Each new row is followed by its nearest point in the smallest flat space through zero that holds the last named rows.
(in the rows, 128 means zero)

J921 (6 x 10)
[[130  88 136 141 164 141 108 168 239 121]
 [122 226 102  75 172  69 112 116 211  67]
 [113 136 103 118 198 143 106  85 160 134]
 [ 90 163 147 125 135  58 161 103 146 184]
 [144 127 131  96 167  90 114 166 152 100]
 [150 128 182 104 149 132 114 153 142 118]]
New rows:
[ 87 180 155 156 112 133 129  85 138 121]  [109 180 143 134 105 140 139  84 146 140]
[140 127 153 154 189 114  88 145  91 156]  [135 103 151 110 178 122 118 129 101 149]
[177 111 141 128 137  87 131 113  83 170]  [128 112 146 117 142 101 138 131  76 157]
[123  99 142 133 163  85 146 132 163  59]  [135 123 119 113 153  99 119 160 165 106]
[129 101 162 137 120 182 153 115 127 109]  [138 114 155 142 113 179 120 124 126 131]

J66 (6 x 10)
[[184  75 110 116 103  78 155 111 107 172]
 [132 122 137 152 142 171 184 150 156 168]
 [147 177 202 103 143 138 149 128 124 147]
 [165 149  63  94 143 134 134 121  92  29]
 [ 93 162 150 124 121 108 135 156 113 166]
 [127  71 105  99 108 148 146 174 111 155]]
New rows:
[133 148 145 108 156 140 127 145  92  95]  [133 157 138  96 137 143 129 140 109  97]
[107 136  84 169 157 172 180 175 128  94]  [107 146  72 154 150 178 177 166 140 104]
[159  77 163 160 149 118 163 169 113 110]  [154 104 129 122 129 144 154 132 132 143]
[176 163 143 116  94  94 137 115 104  97]  [167 157 135 103 130  92 134 104 100 109]
[ 76 125 176  95 174 164  96 164 140 129]  [ 83 137 177 105 132 178  97 162 137 126]

J611 (6 x 10)
[[121 118 110  91 128  75 118  74 145 140]
 [104 103 140 140 150 120 108 147 154 100]
 [115  88 153 168 176  94 134 150 199 108]
 [ 57 137 140 136 117 133  93 129 107 126]
 [110 107 102 147 148 116 104  63 167 135]
 [ 57  80 179 147 167  64 146 129 198 178]]
New rows:
[ 78 125 146 117 132 149 116 152 107  80]  [ 88 125 142 124 125 141  95 163 110  95]
[114 109  92  96 180 172 164 116 131  83]  [147  99 113 118 141 155 110 127 139 109]
[ 78 121 170 135 170 177 157 131 141 162]  [ 89 102 158 154 141 162 138 145 139 176]
[168  94  87 176 109  81 115 105 166  82]  [163 127  98 154 152  96 119  97 171  79]

J318 (6 x 10)
[[131 169 165 124 142 141 121 201 120 154]
 [ 87 138 173  94  76 167 105 132  35 147]
 [132  94  84 143 153 192  83 147 110 121]
 [102 162 171  62  83 120 158 137  98 110]
 [ 91 119 130  97 138  78 130 157  95 196]
 [ 99  85 108 158  90 136 139  88  97 107]]
New rows:
[154 148 140 146 162 160 116 109 135 105]  [160 143 135 143 138 159 107 116 147 112]
[152 180 117 125 166 115 172 115 138 118]  [149 151 136 118 140 108 144 129 167 117]
[123 101 123 166 128  86 166 165 149  99]  [114 115 112 167 126  98 176 159 155 111]
[142 112 157  82 108 112 180 197  57 147]  [ 84 140 149  88 108 116 153 189  87 144]
[ 72 151 123 157 143 151 134  96 160 108]  [133 122 124 151 119 134 137 115 138 107]

J894 (6 x 10)
[[188 117 121 145 114 155 170 109 200  82]
 [143 146 118 194 138 107  99 100  90 203]
 [112 155  99 161 173 165 100 114  99 193]
 [189 118 194 192  70 217 125  72 149 129]
 [117 123 106 204 161 223 161 127  78  91]
 [159 139 100 231 121 139 135 119 171 214]]
New rows:
[162 104 132  83 132 141 119 197 129  88]  [115 118 133  88 124 131 143 146 141  84]
[138  73  90 130 135  78 163 122  63 123]  [130 121 107 150 142  70 144 133  77  99]
[163 145 104 168 135 104 126 125 158 143]  [160 134 102 162 134 105 138 116 155 151]
[185 161 123  75 111 117 161 132 108 167]  [148 136 128 105 131 104 113 109 141 138]
[125 133 126 144 118 123 178  33 123 143]  [167 132 129 154 131 129 125  93 122 128]
[150 167 200 114 113  82 109 162 153 158]  [132 126 162 106  87  86 104 128 151 163]

J866 (6 x 10)
[[132 118 146 149 124 123 104 116 142 144]
 [103 120 140 154 159 118 126 157 127 129]
 [ 95 140 110  99 184  79 117 126 144  90]
 [142 119 123 109 128 161  92 133 107  92]
 [110 164 107 116 160 107 129 166 115 134]
 [146 187 156 112  93 131  85 150  85 170]]
New rows:
[117 117 139  84  88 146 184 148 195 112]  [127 115 121 115 109 130 187 106 134 115]
[118 157 122 109 140 100 133 133 129 154]  [119 162 120 116 136  97 133 134 130 147]
[143 144 146 143 120 143 143 144  75 107]  [125 134 148 122 113 152 139 154  90 119]

J605 (6 x 10)
[[114 175 134 152 115 104 112 110 148 199]
 [123 153 126 107 136 111  88  65 175 159]
 [108 103 136  97 150 113 180 159 170 119]
 [147 167 122 160 136 144 114 104 136 104]
 [121 154 107 107 160  88 191 108 158 177]
 [165 138 134 167 152  89  88 134 130 167]]
New rows:
[ 96 137 149 163 160 176 108  82 157 109]  [123 159 135 139 124 153 105 101 166  96]
[144 181 127 101 122 114 165  92 174 155]  [115 172 114 117 142 115 159  88 169 154]
[ 97  86 179 166 177  99 160 105  96 111]  [141 110 127 129 146 116 145 151 123 121]
[ 97 142  97 144 114  91 107 134 100  84]  [134 131 125 138 120 141 121 128 109 116]
[158 102 147 177 135 122 175 151 179 108]  [139 130 142 155 159 119 157 172 164 102]
[109 130 162 154  76 147 134  82 140 142]  [ 97 155 136 132  91 150 113 111 135 140]

J500 (6 x 10)
[[170  75  99 109 111  83 168 130 131 184]
 [103 125 123 104 187 120 143 110 131 134]
 [117 134 108 163 134 103 141 195  80 184]
 [152  80 128 169 114 139 137 192 133 185]
 [144 111 119 102 143  64 118 146 126 124]
 [139 130 106 167 131 134 118  89 114 188]]
New rows:
[ 90  54 130 126  91 126  98 124 104  63]  [139 123 145 115 109 126 113 141 146  87]
[ 93 112 143 106 126 157 138  62  89  83]  [107 155 131 103 130 154 144  76 133  97]
[146 162 151 116 139 161  95 115 150 207]  [132 122 124 161 142 151 112 102 133 163]

J165 (6 x 10)
[[ 41  99 132 145  89 152  66 203 157 147]
 [ 83 140  88 110 115 139  99 192 174 159]
 [156 136 101 149 166 173 107 112 133 140]
 [ 53 173 145 159 128 142  63 136 116 140]
 [ 86  55  78 113 129 125  64 145 123 148]
 [ 89 156 114 116  70 151  55 161 195 140]]
New rows:
[119 139  98  76 164  81 154 129  51 179]  [105 135  87  93 180  68 159 122  78 147]
[118 112 138 159 122 119 109  90 120 174]  [118 118 133 140 133 131 101 108 109 125]
[110 131 127 128 128 104 122 120 158 129]  [117 137 124 116 116 117 119 130 135 129]
[121 130 112 135 128 148 160 117 140 102]  [143 131 131 131 131 136 143 131 133 127]
[130 100 107 119 162 194  97 124 129  59]  [148  97 115 150 142 168  97 115 131 130]
[112 123 177  77  51  77 139 158 113 134]  [ 96 119 164  93  61  69 148 147 136 109]

J277 (6 x 10)
[[124 108  99 199 192 117 114  97 120 186]
 [160 130 133  86 203 118 142  74 222 141]
 [ 93 115 175 122 174  79 156 129 113 122]
 [135  99 140  62 109 130 112 199 220 136]
 [104 119  68 156 147  95 109  96  83 137]
 [117  75 138 146 118 119 104 127 104 143]]
New rows:
[ 79  92 117 117 170 104 102 160 142  81]  [ 93 101 119 102 145  80 122 152 134 128]
[139  80 129 115 120 169 121 101  82 102]  [139  97 140 128  96 140 112  90  96 113]
[ 87  86 130 157 176 160 152 176 170 170]  [118 107 145 160 168 123 126 179 166 180]
[180 121  77 113 121 110  86 147 121 124]  [133 119  75 116 107 130  99 129 139 131]
[176 138  75 173 103 102 174 138 128  90]  [131 165  93 137 118 138 131 126 113 120]

J639 (6 x 10)
[[203 132  80 136 164 128 158 146 143  92]
 [111 125 120 120 113 158 105 116  95 166]
 [164 112 120 128 118 147 146 135 151  94]
 [139 133 195  63 115 103 138 127 143 125]
 [145 139 137  67 182 133 144  44 182 100]
 [122  48 124 142  73  63 108 168  87 107]]
New rows:
[163 112 136 141 130 143 157 120 106  78]  [161 109 115 128 122 136 141 134 142  99]
[139 115 139 143 111 124 140 160  94 104]  [142 113 129 140 104 118 131 164 117 120]
[ 93 196  79 164 157 126 139 189 142  98]  [121 178 106 197 162 121 146 167 143 126]
[117 105 130  85 144  73 144 160 167 157]  [132 128 153 104 138  75 132 135 128 122]
[ 84  69 144 131 123  75  94 109  80 128]  [ 82  76 129 124 110  68  94 110  93 134]
[102 165  69 126  68 140 130 181  82 121]  [131 127 110 160 100 146 119 175  90 153]

J337 (6 x 10)
[[151 184 140 119 126 155 132 152 167 141]
 [168 169 110 157 166 171 149  88 103 139]
 [173 148 111 107 179 149 111 120 136 174]
 [103 175  73 137 147 134 136 142 175  91]
 [ 80 134  81 138 152  71 131  79 136 117]
 [ 94 110  63 110 110  78 160 135 163  66]]
New rows:
[109 107 115 133  89 131 126  83  50  96]  [114  88 130 160 113 121 149  94  73 101]
[168  92 125  97 179  95 145 137 124 102]  [158  90  95  96 141 115 137 127 124 129]
[164 133 110  75 151 129  96  99  78 214]  [177 114 133  97 175 121 104  95 108 201]
[161 113  93 156 130  96 134 136 105 156]  [145 110 112 120 141 120 135 109 112 135]
[122 105 162  53 190 109  59  79 144 214]  [136 110 148  82 184  85  59 105 134 230]
[143 128  94 200 153 133 125 173 142  91]  [114 135  93 153 144 165 126 151 130  88]

J608 (6 x 10)
[[112 140  91 133 183 103 123 216  82 108]
 [104 114 134 131 106 127 143 177 101 161]
 [ 90 170 134 127 135 120  92 153  89 154]
 [ 90 148 176 163 132 110  91 147 154 152]
 [136 137 166 177 117 100  81 113 161  89]
 [149 147 191 100 175 124  94  80 119 110]]
New rows:
[ 76  95 150 129 169 107 179 125 125  87]  [137 104 144 124 165 122 147 153 140 120]
[171  83 166 108 122 152 110 146 133 137]  [148  94 172 118 124 128 145 128 122 126]
[178 113 180 136  92 145 100 117 179 155]  [137 107 183 144  97 129 125  94 166 135]
[105  92 175 163  99 120  78 160 146  95]  [125 114 178 178 101  98 101 155 140 110]

J747 (6 x 10)
[[ 67 162  99  84 177 121 115 134 141  70]
 [113 152  93  79 115 119 150  87 118 110]
 [124 153 118 104 102 129 105 136 171 115]
 [176 173 156  70 140 110 144  72 108 113]
 [ 95 137  80 104 122 114 177 113 126  84]
 [107 190  56 103 125 157 129  88 169 134]]
New rows:
[102 103 136 121 131 159 155 138 135 137]  [113 114 117 141 128 130 135 136 123 129]
[143 140 162 125 169  75 132 169 123 159]  [146 124 170 136 158 120 118 143 119 119]
[102  91 121 135 119 115 103  87 147 134]  [109 115 115 122 112 131 113 127 121 142]
[126 205  93 108 157 134 143 138 116 128]  [122 174 102 112 164 140 137 102 141 115]
[125 179 107 173 145 146 148 123 113 144]  [134 148 103 159 159 152 149 112 134 144]

J982 (6 x 10)
[[162 160 120 108  55 123 159 150 126 194]
 [138 108 134 129 138 104 118  70 116 135]
 [ 85  92 143 153  96 144 170  29 171  98]
 [115 165 158 136  98  77 111  82 147  61]
 [160 129 124 178 115 100 129 151 161 184]
 [119  97 103 130 154 150 111 102  97 132]]
New rows:
[123  91 136 119 160 107  93 131 118 169]  [149 104 127 130 169 116 112 125 113 155]
[128  82 149 138 155 155 154 145 127 127]  [119  95 136 127 165 154 149 138 143 136]
[107 127 126  64 116 131  51 134 149 167]  [140 138 121 106 128 125 116 136 100 137]
[186 124 140 144 121 144 140 103 124 201]  [164 108 123 132 117 117 145 112 127 203]

J246 (6 x 10)
[[ 90 100 146 142 169  95  52  78 112 133]
 [121 137 148 144 168 157 139 155 175 154]
 [124 166 151 141  75 157 112 123 125 205]
 [124 146 123  64 161  96 172 120  84 122]
 [ 64 123 148 171  75  98 162 121 120 137]
 [108 110 153 132 107  98 132 171 119 135]]
New rows:
[148 126 102 130 181  99 167 160 147 123]  [133 122 125 111 173 126 163 157 145 104]
[ 51 151 133  91 151 166 101 139  97 176]  [101 152 160 110 153 122 117 117 114 187]
[126 122 120 160 129 135 205 142 129 117]  [113 134 120 142 120 132 195 142 148 107]
[108  73  77 133 161 151 142 119 147 131]  [124 117 117 143 160 135 134 116 152 100]
[107 110 127  71 120 205 138 114 147 184]  [140 166 134 116 135 163 134 122 138 174]
[125 127 163 136 119 188 136 124  62 167]  [126 154 140 119 107 138 124 121 115 173]

J521 (6 x 10)
[[169 103  87  77 114 128 129 192 177 108]
 [134  76 132 129  72 166 163 156 109 147]
 [169  98 202  73 127 190 165 116  76 152]
 [141 122  92 148 130 117 122  96  92 120]
 [124 137 139  61  84 165  97 114 133 133]
 [142  98  56  74 109 158 147 116 190 152]]
New rows:
[155  87 122  87 123  82 114 172 123 103]  [169 115 114 104 123 116 117 178 126  96]
[112 102 145  77  76 162 165 101 125 157]  [120 103 142  90  85 184 148 107 127 164]
[167 164 141 125 113 102  75 173 169  80]  [138 157 131 105 127  95  80 184 150  83]
[155 106 164 122 178 159 137 143 180 165]  [139 121 159 104 170 144 169 142 170 150]
[176  85 163 158  85 179 137 170 156  98]  [144  90 148 123  93 146 153 190 124 127]

J726 (6 x 10)
[[120 107 160 166 214 188 195 123  77 165]
 [ 63 118 109 173 178 109 168 100  91 135]
 [136 147  67 141 198 143 120 203  72 136]
 [ 28 146 131  99 188  66 144 135  87 129]
 [ 74 128 168 168 185 131 132 126  93 172]
 [ 93  89 142 133 198 139 209  86 108 151]]
New rows:
[ 93 129 211 107 106  75 118 100 107  97]  [ 73 152 197 102 100  99 127 102 128 113]
[112 116  68 175 145 152 169  59 133 161]  [120  87  85 188 149 132 170  78 130 139]
[134 122 110 106 153 193 140 120 128 122]  [156 118 123 119 148 158 158 134 119 126]
[142 137 157 160 119 148 102 100  89 146]  [128 137 160 170 119 153 116 124 117 139]
[127 143 131 120 146 132 137 154 132 135]  [130 133 131 115 145 133 127 146 118 133]
[141 124 151 125 154  80 109  53  90 125]  [ 96 120 142 132 130 109 138 101 133 134]

J187 (6 x 10)
[[ 83 155 129 151 158 163 181 114 156 140]
 [101  89  73 135 123 139 200 170 197  86]
 [104 104 125 166  85 161 137 160 151 142]
 [131 119 146 137 148 125 130 127 189 122]
 [163 134  82 196 141 157 154 146 176 118]
 [152 118 124 192 132  93 148 103 152 138]]
New rows:
[110 148 141 123 112 145 123 149  65 116]  [112 142 123 111 109 149 119 135  75 139]
[126 133 133 107 118 123 105 137 125 146]  [127 126 142 112 120 130 107 132 119 131]
[103 121 138 130 146  82  59 127 142 122]  [141 115 161 112 129 101  96 119 141 130]
[159  98 115 124 119  92 149 148  83 102]  [149 106  94 119 109  89 135 132  96 108]
[122 200 146 176  51 135  61  51 110 166]  [137 155 173 183 105 139  83  97  78 190]

J663 (6 x 10)
[[ 69 118  91 124 156 153 118 166  63 149]
 [120  96 239  17 108 174 128  78 130  99]
 [ 93 103 152  92 213 130 205  65 175 163]
 [102 127 125  87 139 104 112 131  96 205]
 [136  44 204  81 147 117 110 139  66 120]
 [ 84 111 141 108 153 120 236  71  96 174]]
New rows:
[168 143 173 105 129  85 103 105 132 128]  [166 119 166 106 112  97 108 114 147 141]
[106  76  90 147 175 165  80 127 153 115]  [110 109 109 137 191 153  97 158 149 107]
[ 84 101 146 180 154 178  97 109 173 131]  [113 123 119 130 172 157 121 132 162 104]

J857 (6 x 10)
[[ 75 170 172  90 153  65 156 124 146 186]
 [127 173 132 167 101  98 120 120 153 114]
 [ 67  90 145 164 158 118 122 127 123  74]
 [159 133 151 161 153 146 168 158 120 150]
 [ 79 161 114 132 122  97 118 157 109 143]
 [113 121 141 119 107  40 155  87 156  59]]
New rows:
[120 155 158 107 163 120 161 116  83 181]  [118 140 152 102 158 118 159 147 120 182]
[ 91 111 178 115  81 171  78  91 133 172]  [102 132 139 109 135 165  74  93 155 158]
[131 152 133 168 120 111 125 127 150  83]  [129 144 133 174 112 108 127 121 146  91]

J370 (6 x 10)
[[207 127 103 178  99 125 163 159 118 110]
 [142 175  59 104  76 190 143  79 193 155]
 [140 107  68 100 156 119  90 125  90 124]
 [116  96 125 118  94  98 137 102 114 142]
 [117 113 107 191 127 155 129  74 146 122]
 [175 137 147 151 138 134 161  65  95 186]]
New rows:
[140  89 105 144 129 111 131  51 167 139]  [118 104 101 153 109 134 132  63 129 144]
[101 129 136 133 118 152 166  95 111 135]  [117 127 141 138 119 133 140  93 135 147]
[132 137 134 159 127 133 128 141  65 125]  [151 117 137 150 147 117 131 135 100 126]
[150  74 161  57 133 121  51 179 135 105]  [108 118 127  72 144  97  96 186 109 105]
[126 148 152 153 122 151 176 170 134 132]  [144 152 163 150 119 137 154 156 148 121]

J814 (6 x 10)
[[ 92 230 156  76 184  74 197  71 147 137]
 [175 213 116 103 107 137 168 113  73 103]
 [133 192 110 184 174 178 178 129 162 177]
 [138 139 131  91 147 119 126 112 182  75]
 [138 120 140  86  81 129 163 100 141 137]
 [107 113 120 160 132 141  72 154 120 136]]
New rows:
[126 112 172 130 168 115 122 176 137 144]  [112 105 132 147 162 109 124 137 134 133]
[142 107  91  98  91 149 144  86 176 164]  [135 112 133 106  84 158 153 107 177 150]
[147 102  93 137 176 104  74 119 168 125]  [120 104 124 143 168 123  95 144 164 100]
[108 172 162  77 135 164 111 131 140  92]  [119 176 129  94 122 133 102 112 151 100]
[ 98  80 105 179 153 136  99  79 120  93]  [119  94 125 150 153 121  98 148 135 118]
[177  79 179 156 124 113  81  77 130 146]  [126  78 133 129 115 121 117 135 130 129]

J306 (6 x 10)
[[190 166 113 120 150 188 110 121 110 113]
 [103 185 146  90 102 128 108 182 146 119]
 [202 152 102 142 150 155 121 102  93 121]
 [ 95 195 171  93 193 159 127 119  77 171]
 [152 125  89 142 190 167 133  65  81 151]
 [113 215 199 124 167 183 170  64  99 118]]
New rows:
[164 132 113 153 155 171 119 145 104  79]  [179 134 116 130 137 169 117 122 124 112]
[ 94 109 177 116 137 120 122 159 110  77]  [110 121 176 118 122 127 132 150 143 129]
[176 132 120 172  95 177 157 102 130 124]  [176 128 123 153 119 157 143  92 134  93]
[180  77 133  87 158 111 182 160 130 149]  [160  81 149 134 143 120 118 147 117 146]
[125  90 125 102  93 113 167  87 140 153]  [109  97 126 146 121 111 147 105 138 126]

J221 (6 x 10)
[[115 127 137 161 136  69 140 114 137 135]
 [ 76 184 140 103 182 156 131  91 106  96]
 [117 147 142 162 130 178  66  81 161 182]
 [ 80 120 152  92 160 123  90 194  70 104]
 [140 120 171 133 112 163  90 153  86  73]
 [ 91 158 125  43 129 138 207 147 177 157]]
New rows:
[154 130 135 144 115 148  96 122 124  88]  [152 125 140 148 115 153 106 119 111  98]
[101 153 148 134 136 100 156  97 128  91]  [107 155 152 137 143 102 159 101 126  95]
[189 140 139  86 124 160 107  72  98 150]  [153 137 110 127 123 182 115 102 128 123]
[135 130 129  99 195 120 179 100 119 128]  [111 152 102 106 160 115 167 107 123 114]

J565 (6 x 10)
[[133 138 103 157 100 157 128 134 174 101]
 [ 76 133 114 132 158 161 166 164 174 182]
 [144 134 202 113 155 124 144 106 122 135]
 [125 121 138 122 113 171 146 128 130 118]
 [156  88 174 111  93 131  93 159  88 149]
 [128 102 100 145 144 132 112 178 159 158]]
New rows:
[107  99 134  87 131  59  93 159 151  97]  [142 121 121 133 135  86  97 139 119 140]
[134 191  72 112 131 161  88 104  94 160]  [102 140  89 122 114 116 129 119 107 125]
[114 104  93  99 105 110 137 114 121  84]  [125 126  89 121 115 130 127 111 101  99]
[140  97 145 122 121 130 103 113 143 166]  [139 115 151 128 127 125 115 147 129 146]
[141 151 110 101 143  44 146 128 140 156]  [116 152 120 132 158  62 116 119 125 152]

J529 (6 x 10)
[[140 162 155  82 193 146 179 104 127 108]
 [135  90 124  77 175 180 115 110 132 134]
 [200 150 148 134 141 186 162 188  51 146]
 [113 149 151 126 162  53 160 101 118 150]
 [142 152 216  81 132 125 109 166 133 171]
 [ 80 176 150 142 146 137 151 114 137 175]]
New rows:
[109 127 147 166 137 164 102 137 144 107]  [115 136 124 134 111 161 118 134 145 125]
[151  84 113 175  96 155  96 135 160  96]  [136  98  93 144  83 150  94 142 141  97]
[100 109 104 140 138 165  80  77 112 104]  [106  97  86 130 134 160 113 103 143 122]
[ 78  98 104 177  91 179 117 176 116  98]  [118 121  87 172  80 178 107 147 132 122]
[101 161 105  95 156 101 155  74 155  90]  [101 148 119 110 162 104 161  75 162  86]
[ 79 103 115 138 169  78  98 141  78 128]  [120  98 113 138 143  82 123 111 108 158]

J255 (6 x 10)
[[121 224 164 128  82 116 146  78 161 196]
 [167 176 123 144 148 145 116 107  51 133]
 [152 133 149 110 170 137 145  71 129 108]
 [131 167 126 148  84 116 175 114 117 157]
 [188 232 196 194 119 116  48 117 119 108]
 [129 174 126 142 123 202 143  83 159 158]]
New rows:
[141 189 114 121 154 102 131 147 128 190]  [120 173 131 113 116 115 115 121 106 174]
[152 177 128 121  88 158 140 165 108  81]  [147 147 124 169 109 140 129 140 110 118]
[100 122  51 143 119 129  93 102 133 132]  [113 121 105 125 126 154 119 145 124 145]
[152 120  92 141 130  92 125 127  93  84]  [151 112 124 142 135 103 135 141  85  96]

J581 (6 x 10)
[[ 82 146 185 103 126 131 139  93 126  97]
 [116 183 112 177 171 130 169 103 185 148]
 [119 165 100 142 124 106 161 106  91 188]
 [190 182  80 108  94 162  99 171 122  99]
 [154  48 150  68 121 117 125 168  98 119]
 [162 113 166  45 111 162  63 184 165 109]]
New rows:
[147  84 159 124 132 160 122 168 171 123]  [146  87 145 111 147 138 109 159 172 115]
[105  99 176 170 176  98  80 142 143  92]  [100  78 157 158 143 130 100 117 163 100]
[ 84  90 138 147  87 154 130 115  93 110]  [100 100 141 143 106 120 112 105  89 102]
[147 165 106  93  84 128 156 148  93 123]  [155 167 108  92 102 132 147 140  83 123]
[151  93  87 141  78  97 179 130 129  83]  [153 101  97 147 128 120 162 137  95  85]
[ 98 149 163  97 116 113 151 168 180 155]  [121 145 161  88 148 132 136 132 165 157]
